The rows are grouped in 3 ways, from coarse to fine. Each group lies inside one group of the grouping before and may be the whole of it. The rows also spread widely along 11 directions, which tell nothing about the answers.
In the rows, 128 means zero.
Known rows, each followed by its group in each grouping:
[163 115  57 204  99 167 143  98 203 118 183 134 126 142  76  85 132 146
 103 200 158 182 134]  J_139 kel J_915
[163 173 132 137 151 128 151 150  89 153 161 123  80 161 118 138 115 112
 133 130 152 109 121]  J_139 pomod J_609
[ 94  91  74 147 115 150 115 132 148  73 161 112 129 137 159 116 140 121
 107 126 151  96  90]  J_139 kel J_192
[152 120 121  72 151 146  71 143 110 100 122 161  84 105 173 180 114 129
 128  73 135 137 146]  J_765 Sar J_753
[120 122 113 143 156 158 127 119 184  96 135 147 129  91 121 147 102 105
  85 139 126 146 123]  J_139 Mer J_775
[123  94 111 189 122  77 127 160 141 164  99  96 206 141 119  82 167 176
 150 185  65 121 117]  J_139 pomod J_805
[114 143 122 138 159 100 142 172  54 143 153 119 125 178 157 119 125 162
 159  95 156  69 106]  J_765 seg J_591
[110 127 111 160  65 130 107 132 150 110 151 117 106 139 121  75 169 156
 146 166 126 154 112]  J_765 seg J_158
[105 111 164  90 151  95 184 136  72 148 119 179 165  74 140 196 152 154
 168 126 102 100 160]  J_139 Mer J_698
[123 119 152 143 107  94 173  96 124 155  75 144 156  96  87 114 138 111
 134 186  56 139 111]  J_765 seg J_929
[156 139 151 117 130 132 106 109 118 143 116 155 100 103 130 141 105 153
 151  99 124 163 165]  J_765 seg J_591
[ 94 126 155 128  70 124  98  73 106 132 101 124  77 127 139  73 117 157
 172  70 170 136 158]  J_765 seg J_929
[184 100 142 182 111 128 136  73 106 150 111  84 150 120 171 136 116 123
 171 106  37 111 120]  J_139 Mer J_775
[118 141 141 125  84 113  97 115 171 139  89 146  81 109  77  79 135 135
 127 166 134 180 164]  J_139 kel J_192
[152 157 144 130 183 137 143 129 100 128 129 116  96 135 154 164  77  70
 107  91 110  85  97]  J_139 Mer J_775
[187 116  80  95  97 153 133  71 111 127 111 138  94 132 127 142 123  69
 109 130 146 138 148]  J_139 pomod J_609
[107 158 136 145 126 127 138 120 118 166 122  85 138 146 139  90 119 118
 137  98 143 103 117]  J_765 Sar J_753
[107 128 116  92  98 109  88 202 133 119 133 124 126 122 145 119 202 153
 145 164 105 138 118]  J_765 Sar J_753
[112  96 102 140 154 111 171 109 117 112 115 175 138 121  91 141 113 120
 102 158 149 107 123]  J_139 pomod J_609
[151  82 132 185 210  93 158 106  97 137  89 143 173 123 138 160  66 132
 125 109  67  73  97]  J_139 kel J_915
[112 124 139 159 120 131 103 152 144  97 156 147  96 116 130 124 135 175
 147 137 115 152 114]  J_765 seg J_929
[125 136 122 138 138 193  85 121 191  87 156  92 109  95 170 150 108  86
  93  88 124 143 110]  J_139 pomod J_609
[166 112  81 134  97 151 122  61 119 150 101  93 153 141 155  98 115 104
 127 103 126 133 137]  J_765 seg J_158
[108 139 140 106 161 156 110 154 175 145 112 114 191  68 162 158 128 125
 109 109  95 156 141]  J_765 seg J_929
[ 68 153 179 141 110  86 151 176 118 159 122  90 147 121 123 101 178 131
 159 163  88  95  99]  J_139 pomod J_805
[212  81  72 176 135 149 100  93 132 100 134 132 108 150 138 138  99 130
 120 133 104 141 119]  J_139 pomod J_805
[166 154 146 103 131 129  90 148 108 127 141 154  41 129 132 149 118 138
 149 109 144 145 155]  J_139 kel J_192

New rows. What belongs after each?
[102 118 116  88 126 148  92 140 165 101  94  91 153  91 180 142 141  67
  91 115  85 117 107]  J_139 Mer J_775
[107 105 159 141 148 115 173 106 120 113 125 182 137  72 105 170 123 133
 137 149  85 122 108]  J_765 Sar J_753
[105 125 138  68 149  97 132 142  78 122  77 170 113 112 130 153 122 107
 119 121 122 102 119]  J_765 seg J_929
[ 83 136 123 109 112 137 142 103 152 111 102 133 115 106 106 106 124  70
  88 142 138 122 100]  J_765 Sar J_753
[ 75 136 160 171 186  96 143 184  95 123 158 159 125 137 125 133 106 197
 151 112 146  94 106]  J_765 seg J_929
[ 52 190 179 133 168 124 159 194 159 159 153 123 153  95 105 125 142 135
 120 147 129 124 109]  J_765 Sar J_753
[123 151 181 128 184 103  92 180 153 139  94 140 116  97 121 149 105 134
 116 130  80 142 127]  J_139 pomod J_805
[163 156 149 138 163 163 146 128 119 117 173 150  88 106 135 183  96 114
 127 114 110 142 111]  J_765 seg J_929
[136 139 111 110  79 135 143 113 123 172  95  60 177 126 158  98 167  76
 130 142  77 121 110]  J_765 seg J_929
[136 155 128 145 123 130 124 142 112 134 158 114  82 155 135 111 123 133
 141 119 153 118 130]  J_139 Mer J_775
[149 119  83 140 126 179 139 116 150 108 177 107 136 119 157 152 133  96
 110 127 130 123 113]  J_139 kel J_192
[176 108 141 159 123 105 158 130  62 127 164 184  96 128 120 167 141 195
 192 152  93 135 131]  J_765 seg J_929
[ 85 131 112  90  87 126 118 133 117 134 111  86 138 132 166  99 163 101
 132 110 149  96 131]  J_139 Mer J_775
[115 147 170 192 141 172 192  49 143 107 177 182  71  88  75 145  60 128
 125 116 164 151 122]  J_765 seg J_929
[ 92 126 135 129  80 140 143 104 121 100 145 125 104 111 138 117 151 109
 139 137 119 118  95]  J_765 seg J_158
[141 141  98 171 160 143 133 171 121 127 209 146 118 156 126 135 128 191
 143 128 175 131 127]  J_765 Sar J_753
[139 123 132  78 146  98 116 151 110 179  66 124 182 102 149 152 150 128
 136 123  93 124 169]  J_139 pomod J_609
[ 66 178 152 120 166 124 158 147 144 143 127 174 104 116  70 109  91 132
  97 134 203 142 141]  J_765 seg J_929
[165 117  76 158 136 150 172 109 154 131 148 145 158 120  93 135 130 103
  96 189 110 148 107]  J_765 Sar J_753
[ 90  97 105 157 151 127 120 123 180 122  95 120 197  99 132 109 120 130
  98 136 101 129 109]  J_765 Sar J_753
[118 102 110  75 126 115 142  86 121 146  50 139 167  93 126 140 129  78
 103 127 121 117 154]  J_139 pomod J_609
[106 131 142 160 157 103 163 127 100 120 136 167 108 134  98 122  99 147
 133 139 139 109 107]  J_765 seg J_591
[111 115 122  26 109 129 110  98 127 108  59 170 100  75 128 161 135  63
  94 122 142 139 161]  J_139 pomod J_609
[ 87 136 138  86 144 111  96 198 138  93 131 171  87 107 122 154 152 138
 113 149 147 131 129]  J_139 pomod J_609
[143  73  70 163 126 170 149  71 146 108 142  99 186 113 168 147 121 100
 110 112 117 105 112]  J_139 pomod J_609
[128 130  78 122 102 142 188 120 121 153 151 101 175 135 121 125 172  86
 115 172 142 108 122]  J_139 pomod J_609
[138  82 111 127  81 155 122  61 137 114 128 134 134  88 151 145 143 138
 152 109 129 147 166]  J_139 pomod J_609
[139 142 128  59 164 127  94 190  95 152 127 133 144 110 186 182 149 146
 145  82 125 121 155]  J_765 Sar J_753
[104 136 173 136 132 127 154 107 136 125 131 172 103  79  96 144 118 136
 139 139 118 146 130]  J_765 Sar J_753
[174 124  93 119 105 139  83 151 142 136 142 128 115 133 140 129 161 161
 143 142 137 171 171]  J_139 pomod J_609
[124 146 122 105 140 139 142  97 143 168  89 149 149 102 103 120  98 115
 105 116 160 159 170]  J_765 seg J_929
[ 95  54  83 103  80 135 110 115 122  25 130 171  97 102 150 149 163 109
 115 157 104 116  73]  J_765 seg J_929
[ 84 126 114 180 186 103 127 147 143 131 120 145 142 150 104  92  82 170
 106 120 179 107 135]  J_139 Mer J_775
[126  89  71 161 140 160 106 106 164  98 129  92 160 132 169 118 108 104
  96 105 124 105 101]  J_139 kel J_192
[113 125 137  60  44 114 127  82  63 123  92 124  57 130 143 115 163  80
 158 108 154 100 143]  J_139 pomod J_609
[140 128 162 105 168 109 169 123  69 149 119 161 122 101 137 187 112 120
 151 107 105  91 138]  J_139 kel J_192
[121  89  89  81  61 152 116 103 164  85 115 152 131  73 130 140 185  95
 112 176  96 166 123]  J_765 Sar J_753
[138 108 104 102 121 135 110 150 118 146 117  72 188 119 198 148 167 109
 136 108  87 101 124]  J_139 pomod J_805
[106 124 141 138 141 123 110 156 168 130 130 139 145  89 128 133 143 160
 132 142 109 148 142]  J_139 kel J_915
[ 53 128 139 140  80 151 122 142 172 142 151  46 191  94 184  99 189 133
 156 112 108 110 120]  J_139 kel J_192
[ 85 166 187 150 187  67 190 159  76 181 119 171 137 129  80 124 101 176
 156 135 143 100 134]  J_765 seg J_591
[162 114  99 115 106 155 120 111 148 139 122 106 154 104 151 145 153 104
 126 137 103 148 145]  J_139 pomod J_609
[131 102 100 167 132 103 132 117 120  98 136 181  74 154  82 103 105 155
 122 161 164 126 119]  J_139 kel J_915
[103 138 126 133  86 130 118 142 117  97 153 103  78 145 144 100 159 104
 137 138 120 105  74]  J_765 Sar J_753
[166 158 103 103 115 138  80 158 143 143 127 105  83 151 139 109 139 110
 119 130 140 151 142]  J_139 kel J_915
[193 152 128 116 157 114 165 145 111 177 116 144 139 116 101 169 135 101
 122 178  83 141 141]  J_139 pomod J_609
[ 60 117 175 143 132 114 148 106  87 127 113 105 146 109 173 125 113 136
 164  63 113  69  99]  J_765 seg J_929
[141 118  99 172  92 105 149  98 119 138 116 128 121 159  90  68 132 135
 136 175 122 138 111]  J_765 seg J_591
[ 70 109 106 116 130 121 108 148 161 111 106 156 155 105 118 106 139 156
 108 140 153 146 137]  J_765 seg J_929
[119 120 125  91  60  98 168 172  71 133 171 131 118 123 141 147 237 142
 187 193  98 103 116]  J_139 kel J_915
[107 110 119 185 140 151 127 100 205  97 125 120 138  97 112 111  98 103
  86 149 102 139  94]  J_139 kel J_915
[142 148 112 111  77 143 180 109 118 174 159 118 145 116 118 126 178 121
 153 162 148 144 172]  J_139 Mer J_775
[122 110 139 106 125 104 144 139  87 128 134 172 113 107 127 166 151 157
 161 136 133 117 154]  J_139 pomod J_609
[130 131 134 127 139 153 155  95 119 138 132 106 142 103 157 160 113  86
 126  94 121 100 123]  J_139 pomod J_609
[109 121  81 173 124 134 160 110 177 137 122 115 170 132  85  84 129 105
  85 183 146 134 116]  J_139 pomod J_609
[157  90  71 197 153 150 103 112 125  90 151 119 125 167 158 115  85 149
 118 100 130 114  88]  J_765 seg J_929
[114 121 134 144 186 120 119 141 130 130 121 145 136 117 138 144  89 148
 121  97 138 107 135]  J_139 kel J_192
[ 72 122 149 110 177 107  99 151 134 143  77 115 165 105 163 129 104 131
 118  73 128  90 136]  J_139 kel J_192
[135 152 161 127 141  96 159 162 139 153 119 200 119  87  57 145 145 163
 135 212  94 185 148]  J_765 seg J_929
[152 155 142 153  97 136 194  94 112 163 160 120 116 121 103 128 143 108
 152 163 116 130 135]  J_139 Mer J_775
[ 92 121 135 167 149 110 102 151 113  98 142 116  87 159 151 102 106 148
 138  95 145  80  90]  J_139 kel J_915
[ 74 122 122 102 126  71  96 174 107 126  82 153 123 142 118  85 149 162
 130 145 143 115 126]  J_765 seg J_158
[119 101 109 120 171 109 134 185 128 121 136 173 178  96 130 174 155 168
 128 165  94 129 123]  J_765 Sar J_753
[115 115 131 161 139 124 114 166 109 108 177 133 129 131 164 139 141 194
 168 110 121 116 112]  J_765 seg J_591
[113 130 105 172 150 119 112 167 104 137 154  73 147 180 181  98 127 154
 144  93 142  73 106]  J_139 Mer J_775
[ 87 123 180 141 135 105 141 156 138 115 123 127 133  80 133 150 149 124
 142 157  50 106  90]  J_139 kel J_192
[124 138 100 103  97 134  66 146 177 122  95 107 108 127 133  88 146 108
 102 143 133 163 146]  J_139 Mer J_775
[165 143 100 100 182 114 123 138  71 127 110 166  72 168 123 145  79 101
 104 101 166  98 118]  J_765 Sar J_753
[ 71 155 193 103 121 127 148 126 122 164 126 122 139  77 140 146 146 140
 165  93 141 121 168]  J_139 pomod J_609
[170  95  57 161 176 139 127  82 187 151  82 159 189 118  90 116  72 132
  71 144 149 170 180]  J_139 Mer J_775
[145 110  86 193 183 106 116 153 146 140 120 133 162 162 113 102  94 175
 112 144 131 126 134]  J_139 Mer J_775
[192 129 100  95 174 130 125 108 111 145  89 170 108 125 110 164  82  96
  95 119 147 143 167]  J_139 pomod J_609
[ 99 114 107  91 125 102 184 138  92 175  94  83 223 121 160 134 178  82
 128 146  89  63 107]  J_139 kel J_915
[128 151 177  90  72 146 155  98 125 146 136 135 105  62 128 159 171 101
 163 143  84 157 139]  J_765 Sar J_753
[129 175 203 155 124  94 156 102  92 190 127 165  58 126  70 104  98 179
 188 117 165 142 186]  J_139 kel J_192
[115 136 119 178 185 149 138 148 137 107 163 106 146 136 154 138  89 117
 104 106 115  96  68]  J_765 seg J_591
[185 148  80 110 150 132 127 111 106 174 102 128 117 167 112 118  96 101
 104 115 181 131 168]  J_139 pomod J_609
[132 135 154 218 116 130 117  94 154 112 136 108  79 140 115  81  91 141
 142 125 109 134 104]  J_139 Mer J_698
[112 158 146 101  82 152 135 120 143 168 154 115 122  93 131 122 165 139
 160 122 159 157 184]  J_139 kel J_192
[185 114 101 119 137 137 154  98 139 147 101 155 167  91 111 160 124 101
 109 168  73 165 139]  J_765 seg J_591
[105 132 116  92 163  92 118 151 146 135  70 184 118 113  76 117 110 119
  87 160 155 139 153]  J_139 kel J_192
[100 177 155 120 116 175 149 116 122 152 181  89 119 109 164 137 133 112
 151  70 167 113 133]  J_765 Sar J_753
[144 137  50 130 142 131 117 156 143 163 114  87 181 173 133  81 137 114
  92 143 152 122 122]  J_765 Sar J_753
